All groups share one centre, and each spreads out both ways along 13 directions, with some noise.
In the rows, zero is written as 128.
Known rows, each followed by its group:
[122  93 140 178 139 128 121 116 117 139 161 105 104 213 103 136 124 123
 123 132 158  87 126 134 180 152]	Z_891
[121 115 166 158 116 162 132  94 107 173 159 131 133 181  96 163 135 160
 160 156 123 104 102 109 181 130]	Z_939
[120 135 135 132 110 128 110 113  93 146 122 106 162 110  80 106 162 123
 120 132 173 178 136 157 150  79]	Z_939
[140 140 142 171 139 130  91 135 152 122 164 101 116 113 101 131 141 105
 170 124 112 162 139 184 123 132]	Z_164
[161 107 133 138 110 116  98 157 160 140 193 124  93 190 160 130 165 136
 179 132 153  97 104 166 131  97]	Z_939
[ 87 155 114 105 122 103  87 133 142 134 148 151 109  80 149  83 124 147
 135 130 141  82 138 156 133 113]	Z_891
[ 98 175 149 157 161 187 121 116 157  83 134  97 103 141  27 139  82  47
  70 107  97  61 201 123  84 164]	Z_939
[178 125 166 176 151 123  98 170 136 111 112 103 136  74 159 183  98 105
 152 153 132 248 101 128 149 139]	Z_891
[148 166  94 178 120  97 106 118 140 159 140 148 156 124  83 177 113 148
 100 153 156 144 178 144 174 146]	Z_164
[128 182 181 164 118 115  88 153 131 138 151 109 108 165 101 140 124  80
 131  84 134  69 123 119 106 159]	Z_891
[149 142 115 131 125 194 126 113 132 109 181 133 116 158  88 151 166 138
 143 138 102 119 172 153 115 109]	Z_164
[127 150 138  94  97 117 120 123 153 111 111 135 146 102 111  87 143  92
  95 130 154 121 117 156 109  88]	Z_26
[137 112 117 136 175 140 130 116 100 140 124 137 128 133 129 123 156 133
 112 101 137 145 122  97 186 125]	Z_26
[133  92 103 140 149  91 106 137 142 104 133 119 157 155 132 128 148 120
  98 127 199 130 149 101 139 142]	Z_26
[102  84 114 143 146 110 114 149 153 168 141  72 133 184  81 135  93  94
 125 152 166 134 134 150 119  65]	Z_939
[110 160 171 186 132 116  37 164 108 179 134 124  91 148 116 133 119 139
 110 123 133  67 110 119 161 118]	Z_26
[136 136 147 160 127 133  63 122 176 132 173 122 144 145 141 145 145 124
 132 117 132 133  91 117 124 131]	Z_26
[127  98 137 156 126 188 148  97 112  85 129  66 178 113  99 151 116  78
 149 163 155 198 129 108 163  89]	Z_891
[134 133 138 131  82  92 145 149 139 142 148  41 169 165  84 130 135  30
 181 123 176 145 102 150  75  54]	Z_164
[130 137 120 143 153 153  99 141 119  93 164 107  90 120 130 104 143 105
 147 111 150  69 159 110 163 100]	Z_939
[106 195 154 105 105 170 135 136  83 108 111 127 129  60 162 130 103 109
 143  98  84 138 130 102 104 107]	Z_164
[151 106 102 173 120 122 162  86 124 113  90 132 111 140 105 105 118 120
  81 146 115  97 120 141 217 145]	Z_299
[187 120 164 131 100 112 157 119 177 127 129 123 120 216  57 122 152  76
 122 131 141  83 110 186 118 148]	Z_164
[110  68  91 149 109 112 129 143 115 110 152  67 124 152 105  83 151  88
 163 149 165 114 140 198 112  84]	Z_164
[105 107 144 119 170 146 111 141 105 141 132 110 155 103  50 123 156 133
 140 140 145 185 167 156  89 132]	Z_299
[145 112 127 212 150 123  78 131 173 105 124 132 112 169 142 180  64 129
  55 153 130  97 124  84 177 168]	Z_939
[129  80  88 124 125  98 119 129 126 183 167 109 150 197 149 142 110 161
 132 136 166 229 110 217 137  56]	Z_939
[148 111 111 151 112  79 143 130 107 110 125  88 139 117 140  94 143  76
 159 105 168 160 108 150 142 128]	Z_299
[165 144 141 175 118 111  86 160 145 125 129 120 114 168 146 169 102 106
 100 138 149 141 115 148 131 127]	Z_939
[131  81 115 166 133 149 104 125  77 112 145  95 102 144 105  89 192 116
 148 118 134 118 127 176 151 121]	Z_26
[114  77 100 157 166 118 147  93 143 135 132  95 131 136 127  94 147 111
 139  88 105 120  86  94 142 161]	Z_891
[154  60  82 168 163 179  86 100 164  91 171  81 148 190 130 132 172  90
  65 112 157 154 105  94 167  77]	Z_891
[140 109 123 108 111 182 191  86  97 108 121 119 116 142 126 107 136 118
 131 120  93 140 114 145 156 123]	Z_164
[122 159 162 104 123  32 120 152 163 212  88 143 144  93  74 113 141 131
 165 133 129 138 106 183  71 140]	Z_891
[118 147 138 178  93 162  46 113 169  58 182 132 157 103 172 150 155 133
 115 148 139  92 128  91 119 163]	Z_939
[ 97 160 141 136  94 155 146 158  33 114 150 120  78 136 118 127 124 128
 161 133 136  48 189 125 140 114]	Z_891
[145 146 125 196 152 211  99 111  75  93  99  76 130 140  72 148 132  56
  35 102 130 135 140  77 200  81]	Z_891
[115 132  79 123 110 118 120 106 116 177 148 121 126 184 112 110 160 138
  99  85 117 112 120 166 113  84]	Z_299
[130 114 166 152 114 133 126 130 143 103 120 105 126 165  77 115 121  82
 110 140 147  99 139 163 103 152]	Z_164
[134  99 112 107 161 127 142 125 122 106 147 109 123 112 201 105 139 108
 166  87 148 171  97  90 152 110]	Z_26
[132 137 152 130 130 130  90  94 170 169 116 138 164 140 103 129 122 129
  67 144 145 145  85 117 160  97]	Z_26
[142 147 151 132 130  90  73 137 194 155 157 136 139 128 129 133 118 118
 133 136 165 156 103 168 136  97]	Z_891
[ 82 174 140 128  79 117 123 145  90 146 151  79 162 146 121 142  97  80
 127 108 173 131 149 128  85  88]	Z_299
[144 102 106 130 168 146  92 121 115 128 139 158 107 148 137 119 162 157
  90 112 152 115 142 108 207 104]	Z_26
[124 129 146 107 143 103 146 148 138 165 112 109 143 143 154 146  81  92
 121 121 173 167  92  82 148  75]	Z_26
[133 156 112 109 127 121 135 111 100 117 172 137 129  88 162 112 167 146
 203 101 137 146 153 130 158 122]	Z_299
[ 96 151 133 133  97 184 177  64  56 147 162  68 189 155  61 131 167  85
 175  77 123 176 133 127 115 117]	Z_299
[119  86 123 145 120 136 127 113 141  74 142  96 143 142 166 116 102  95
 131 150 175 133 123 114 160 119]	Z_26
[155  94 143 150 121 112 109 102 143 131 136 151 139 154 126 116 167 161
 127 152 149 131 104 152 167 159]	Z_939
[150 109 137 162 148  97 123 132 139 173 103 114 113 150  90 114 141 113
 131 122 120 108 103 149 142 142]	Z_891
[135 151 115 116 167 140 119  81 163 189 141 150 130 140 115 141 126 154
 114  91  99 148  95 117 191 112]	Z_939
[ 94 171 204 136  70 226 143  89 120  95  98 110 106 132  67 124  47  82
  76 201  89  47 127 133 171  94]	Z_26
[159 123 115 145 125 116 136 107 104 138 143 114 112 174 148 110 140 121
 136  78 132 145  94 151 195 118]	Z_299
[126 103 155 149 112 140 116 118 104 177 172 113 149 163 130 143 157 156
 199 156 159 145  89 124 176  91]	Z_939
[168 128 154 176 100 151 163  55 161  90 153  83 145 105  92 109 174  59
 223 139 131 116  77  96 225 122]	Z_299
[123  97 101 153 127 175 120  91 148 114 155 108 146 178  94 120 152 111
  91 133 144 112 125 112 148  95]	Z_939
[120 128 137 157 122 130  65 137 176 161 164 110 135 166 112 154 145 138
 124 145 132 111  98 119 101 104]	Z_891
[142 158 141 137 133 143  80 160 169 109 131 148  94 129 161 165  80 139
  81 141 110 116 138 128 124 124]	Z_299
[148 165 170 103 150 171  36 166 219 123 232 139 108 153 141 171 183 131
 168 116 141  98 117 103  85  70]	Z_164
[128  83 158 114 167 173  97 110 186  76 185 112 126  75 165 105 172 127
 207 137 122 171 100 125 137 129]	Z_164
[142 108 117 156 152  97 112 105 163 204 150 116 145 186  30 133 161 132
 134 154 170 153 140 192 168  99]	Z_164
[ 98 159 145 120 166 138 122 130 130 125 142 122 115  81 157 138  91 118
 137  87  98 163 126 107 111 148]	Z_164
[ 91 135 143 128  61  85 143 141 128  78  87 114 135 132 173  92  48  76
  78 164 181  56 121 118 116 129]	Z_26
[131  48 129 132 237 129  89 142 144 140 114 123  81 124 152  97 109 145
 100 113 124 191  94 154 169 123]	Z_299
[157 105 106 133 155  80 179  90 141 133 116 160 104 155  99 100 112 131
 113 111 136 120 145 169 199 182]	Z_164
[136 149 103 117 121 136  86 131 163 137 159 154 133 124 129 146 150 160
 125 137 122 120 148 141  96 127]	Z_299
[137 164 134  96 109  89 111 137 155 142 187 124 138 117 165 120 163 115
 202  78 134 158 101 168  78 118]	Z_299
[ 62 146 145  78 146  99 102 100 146 210 143 127 133  93 104  66 121 145
 169 119 138 116  88 150 151  71]	Z_299
[116 137 111 114 128 104 125 145 121 130 148 117 111 128 141 110 124 107
 144 112 163 104 147 127 142  85]	Z_164
[171 135 164 154 145 133 168 138  94 126  88  83 109 141  88 138 117  67
 141 114 117 154 112 118 175 122]	Z_939
[103 116  85 117 112 143 118  95 171 133 181 135 144 133 134 103 164 147
 135 121 121 108 125 142 107 106]	Z_299
[133 164 158 177 139 155 100 122 146 105 137  86 100 110 130 129 117  66
 132  95  90 100  90 101 139 149]	Z_891
[125  81 150 172 143 174 130 142  89 100 103 115 107 156  38 115 129 110
  94 204 174  76 192 137 208 108]	Z_299
[124  97 111 178 113 148  86 132  97 120 153  65  81 107  89  78 129  99
 175 171 148 117 145 226 209  58]	Z_26
[175 164 115  97 115 104 168 126 127 143 124 106 105  90 168 125  85  89
 186 100 106 210 100 186 156  51]	Z_26
[163 141  90 136 132 126 152 112 122 111 145 154  76 151 117 121 120 142
 110 103 106 104 176 183 168 161]	Z_164
[127 114 118 120 134 134 110  97 151 122 166 114 124  98 160 103 171 133
 182  91  95 165  76 162 127 121]	Z_26
[120 172 173 127 100  84  91 121 172 191 181 149  95 183 102 121 107 137
 152 134 158  78 123 189 156 116]	Z_891
[102 171 153 113 125  78 100 155 112 174 171 132 110 161 114 114 120 111
 149  99 200  83 150 145 156  95]	Z_891
[ 82 102 124 156 163 132  87 111 131 144 170 106 149 137  89 129 106 126
 118 141 180 152 164 145 149 127]	Z_939

New rows. What belongs after each?
[131 110 135 134 120 122 146 144  99 138 147 110 108 162 121 120 130 124
 172 138 160 117 139 152 167  97]	Z_891
[136  98 127 140 181 145 138 125 156 115 179 102 113 172  73 141 128  95
 150 111 150 137 172 151 137 149]	Z_164
[125 112 114 146 111 141 147 109 124 124 143 104 147 171  97 139 129 102
 119 135 134 133 137 151 125 124]	Z_164
[129 124 133 107 122 167 148 140 140  88 169  99 115 153 129 143 141  93
 169 131 125 114 140 131  97  90]	Z_26
[168 182 152 125  71 156 144 111 144 103 154 129 130 146  96 144 164 102
 159 126 105 101 135 163  99 130]	Z_299
[166 176 135 137 123 147 152 118 131 108 129 133 140 120  58 155 137 112
 123 124 110 154 179 153 120 162]	Z_26
[163 120  96 139  83 114 153 136 141  93 154  92 129 151 139 135 105  84
 151 135 145 156 132 180 121  98]	Z_26
[169 113 151 130 127 114 154 136 143 129 146 120  93 162 167 138 124 122
 189 117 108 136  92 155 146 136]	Z_939
[168 174 139 153  99 124  96 150 154 100  92 124 116  95 143 122 134  81
 101 121 116  93  99  96 131 108]	Z_939
[114 139 126 167 155 154 133 136 101 168 158 134  65 149 127 155  71 166
 158 135  91  92 150 131 203 127]	Z_26
[127  93 163 166 133 100  79 156 187 125 158  82 145 120 139 138 128 100
 180 152 153 151  84 142  87 135]	Z_891
[132 122 122  96 119  74 147 146  98 118 125 132 105 124 179  92 104 121
 152 103 165 142 130 178 141 124]	Z_299
[150 136  54 173 101 101 124 132 109 110 157 122  90 145 136 127 117 135
 125 122 124 120 177 199 143 144]	Z_164
[108 104 127 107 117 134 149  94 112 154 155 132 151 146 106 107 149 147
 158 136 137 163 132 187 133 124]	Z_939
[142 158 108 149 132 182  91  79 168 112 197 122 118 179 163 158 126 113
  99  81 116 122  96  97 185  93]	Z_891
[130 157 137 171 121  63  96 144 129 170 113 119 142 102  58 130 134 124
 128 141 158 138 158 185 117 161]	Z_26
[120 180 156 138 103 160  79  90  79 183 154 146 170 133  77 145 187 164
 122 122 146 172 130 152 172  98]	Z_939
[116 135 160 126 125  71  82 140 169 190 131 135 158 129  91 133 121 132
 145 161 174 156 113 163 110 117]	Z_891
[ 85 145 129 130 112 121  99 145 110 160 125  88 127 126 130 116 107 105
 123 111 132 131 106 133  95  75]	Z_164
[121  92 145 169 152 108  77 136 156 139 107 107 175 124  94 149 129 128
  92 170 163 188 120 136  96 153]	Z_891
[143 160  86  88 118 146 205 127  81 100 129 127  94 131 127 115 124  96
 146  92 127  91 183 113 160  99]	Z_164
[156 118 156 143 163 143 106 121 161 123 126 150  96 106 108 118 130 140
 142 162 117 106 122 135 202 122]	Z_299
[137 120 111 157 113 127 130  99 132 115 118 132 116 134 136 108 113 141
 122 122  90 144 114 202 128 181]	Z_164
[152 133 132 147 141 147 154 120 103 112 112 136 109 171  87 142 111 107
  86 139 149  89 169 115 187 140]	Z_164
[106 154  76 110  70 176 128  75 133 119 147 151 136 147 127 122 135 171
  68 136  84  91 148 167 100 107]	Z_939
[133 160 163 116 107  81 118 142 153 129 169 144  71 129 157 104  96 113
 185 118 139  85 124 201 136 152]	Z_891
[121 123 127 125 131  87 140 158  90 138 109 125 109 103 119  94 136 125
 152 128 148 104 153 147 137 127]	Z_891
[120  92 105 140 113 198 101 109 117  36 191  99 123 158 152 122 123 102
 108 168 179 130 163 147 178  67]	Z_891
[ 75 117 150 143 177  88 106 143  92 162  92 118 137  86 115 114  63 121
  99 139 179 160 138 117 176 117]	Z_299
[135 128 104 133 114 141  99 123 158 119 158 135  87 138 154 119  96 140
 117 158 136  98 139 157 197  67]	Z_26
[131  66 165 143 113 125 128 108 123  96  86 127 111 168 119  64 142 111
  86 166 142  82  81 171 163 146]	Z_164
[129 189 135 131 146  98 117 115 120 170 107 161 127  53 121 136 103 153
 128 114 113 161 133 128 181 135]	Z_164
[125 105 103 159 158 116 105 147  95 125 144 101 137 119 115 122 154 122
 129 116 173 154 151 120 158 111]	Z_299
[120 123 134 156 141 146  98 130 126  91 139  97 105  94 136 109 110  98
 139 137 133 119 128 131 171 109]	Z_891
[125 121  98  98 117 135 119 135 130 104 139 130 126  85 150 107 145 144
 139 145 135 134 147 139 124  78]	Z_891
[122 220 131 120  55 122 132 148 104 168 113 137 150 137  79 159 111 103
 101 131 144  87 151 106 105  72]	Z_164
[113 167 207 138 129 145  69 150 140 116 120 111 138  92 136 142 111  94
 118 142 139 129  89  92 115 127]	Z_164
[145 194 177 149 120 158  87 147 140 143 149 110 104 128  87 157 126  91
 138 131 125 116 133 144 128  86]	Z_26
[102 166 164 105 144 161  90 122 180 136 164 155  88 108 166 142  80 152
 137 133 102 103 114 118 148  90]	Z_299
[118 160 151 121 103 116 147 148 128 155 119 112 122 134 117 146  70 102
 152 132 118 124 122 130  99 118]	Z_26
[111 151 198 131 142 156 116 169  66 148 124 124  99 154  67 151  97 119
 114 159 164 134 179 153 135 108]	Z_299
[104 144  90 123  96 106 133 138  88 129 145 129 132 151 184 138  78 143
  96 112 170 118 158 121 145 105]	Z_299
[ 99 180 146 166 122 171  64 160  93 113 132  85 153  75  96 151 125  92
 104 152 163 132 151  71 147  50]	Z_891
[142 174 133 130  56  97 104 165  96 118  85 106 169  77 127 136 111  86
  96 138 148 204 127 200  79  80]	Z_939
[108 129 113 156 142 134 109 119 104 130 156 135 105 121 163 141  86 156
 123 131 140 139 154 132 185 143]	Z_939
[120  91 123 151 127 118 125 114 133 123 135 106 150 147  95 121 139 101
 130 161 194 121 147 124 165 108]	Z_164
[124  66 122 140 122 111 119 133 153 120 155 108 107 195 112  92 150 117
 144 129 142  64 124 174 104 150]	Z_891
[154 151 173 155 171 151 122 119 100 121 128 122 108 118  79 121 173  85
 149 104 142 106 127  96 194 146]	Z_939
[175  88 152 151 172 168 149 120 113 110 120 163 117 145 102 161 122 165
 118 173 140 180 167 140 193 180]	Z_299
[147 126 115 178 170 146  74 146 112 117  73  90 134  94  68 121 146  73
  49 133 146 163 142 107 175  67]	Z_891
[120 147 151 144 109 140 143 161  85  91 117 122 104 162 138 141 111 108
 106 107 133  65 151  94 110 160]	Z_26
[111 111 149 137 144 182 154 104  86 122 126 112 133 116  52 108 147 116
 156 156 137 128 166 147 168 119]	Z_299
[133 115 160 167 158 155 124  81 139 147 121 143 137 146  80 130 146 136
 124 144 118  90 113  82 191 166]	Z_939
[ 77 149 137  89 127 102 131 133 105 138 137 135 129  63 122  86 117 131
 173 136 164 110 166 141 140  94]	Z_299
[200 134 146 172 113 111  99 166 173 130  95 123  96 196 111 158 132  92
  71 139 117  78  94 124 139 121]	Z_939
[164 136 168 120 156 132 114 146 156 129 162 120  92 168 107 124 162  91
 154 107 150 108 125 135 156  89]	Z_164
[109 175 129 118  99 120 110 151 100 168 115 138 126 128  82 122 147 144
 120 139 130  81 155 141 103  93]	Z_891
[ 62  86 149 136 157 124 162 110 122 143 142  94 122  97 125 105  94 128
 220 160 137  91 117  78 188 135]	Z_939
[160 112 126 131 127 151 166 124 130  95 149 107 118 123 192 152 137 123
 193 102  82 170  97 113 114 161]	Z_891
[157 125 150 148 112 144 114  87 157 117 123 163 135 108 132 120 147 150
 126 154  98 146  90 161 152 155]	Z_164
[ 74 120 124 159 171 100  74 116 163 145 148 119 145  86 140 128  82 142
 130 147 167 138 122 100 174 133]	Z_939
[141 179 155 159 114 157 119 128 117 139 125 135  86 153 117 162  73 116
 103 147 111  91 138 142 181 108]	Z_26
[162 128 113 116 104  77 128 148 132 157  81 144  98 138 126  98 131 129
 113 143 127 107 107 166 140  84]	Z_939
[146 139 122 128 103 117 110 133 109  85 114 134 139 142  90  98 175  94
  71 119 163  90 162 149  97 148]	Z_26
[109 161 140 153 111 169 100 116 128 131 129 118 122  98 112 143 114 128
 110 144  97 109 123 116 137 110]	Z_891
[132 118 139 106 118 108 166 128 127 144 108 109 127 123 106 109 108 102
 149 126 123 158 114 177 110 103]	Z_939
[135 110 114 119  93 109 142 136 144 107 135 114 146 171 131 129 112  89
 116 139 170 114 123 153 104  98]	Z_26
[129  74 115 127 125 122 127 142 131 103 149 116 134 167 120 109 167 125
 125 130 146 106 150 156  88 139]	Z_891
[118  92 171 149 111 143 105 112 103 147 159  94 169 148  66 112 206 110
 188 162 186 127  99 110 161  85]	Z_939
[128 122 147 131 163 135 149 135 160 153 152  91 111 155 119 152  83 101
 181 114 110 144 110 132 133 128]	Z_939
[160 140 125 150 111 165 120 122 122 125 153 125  80 187 117 130 132 119
 105 123 116  94 130 156 172 102]	Z_891
[166 135 181 173 108 137 125 117 134  84 101 128 130 147 129 140 113  85
  93 147 133 115 105 126 157 185]	Z_164
[130 142 130 133 100 130 131 112 106 122 108 133 104 120 144 110 106 123
 103 118 107 113 106 156 158 125]	Z_26
[161 201 155 143 129  97 152 112 130  92  84 183  99  48 169 130  75 128
 109 110  95 132 136 134 175 224]	Z_164
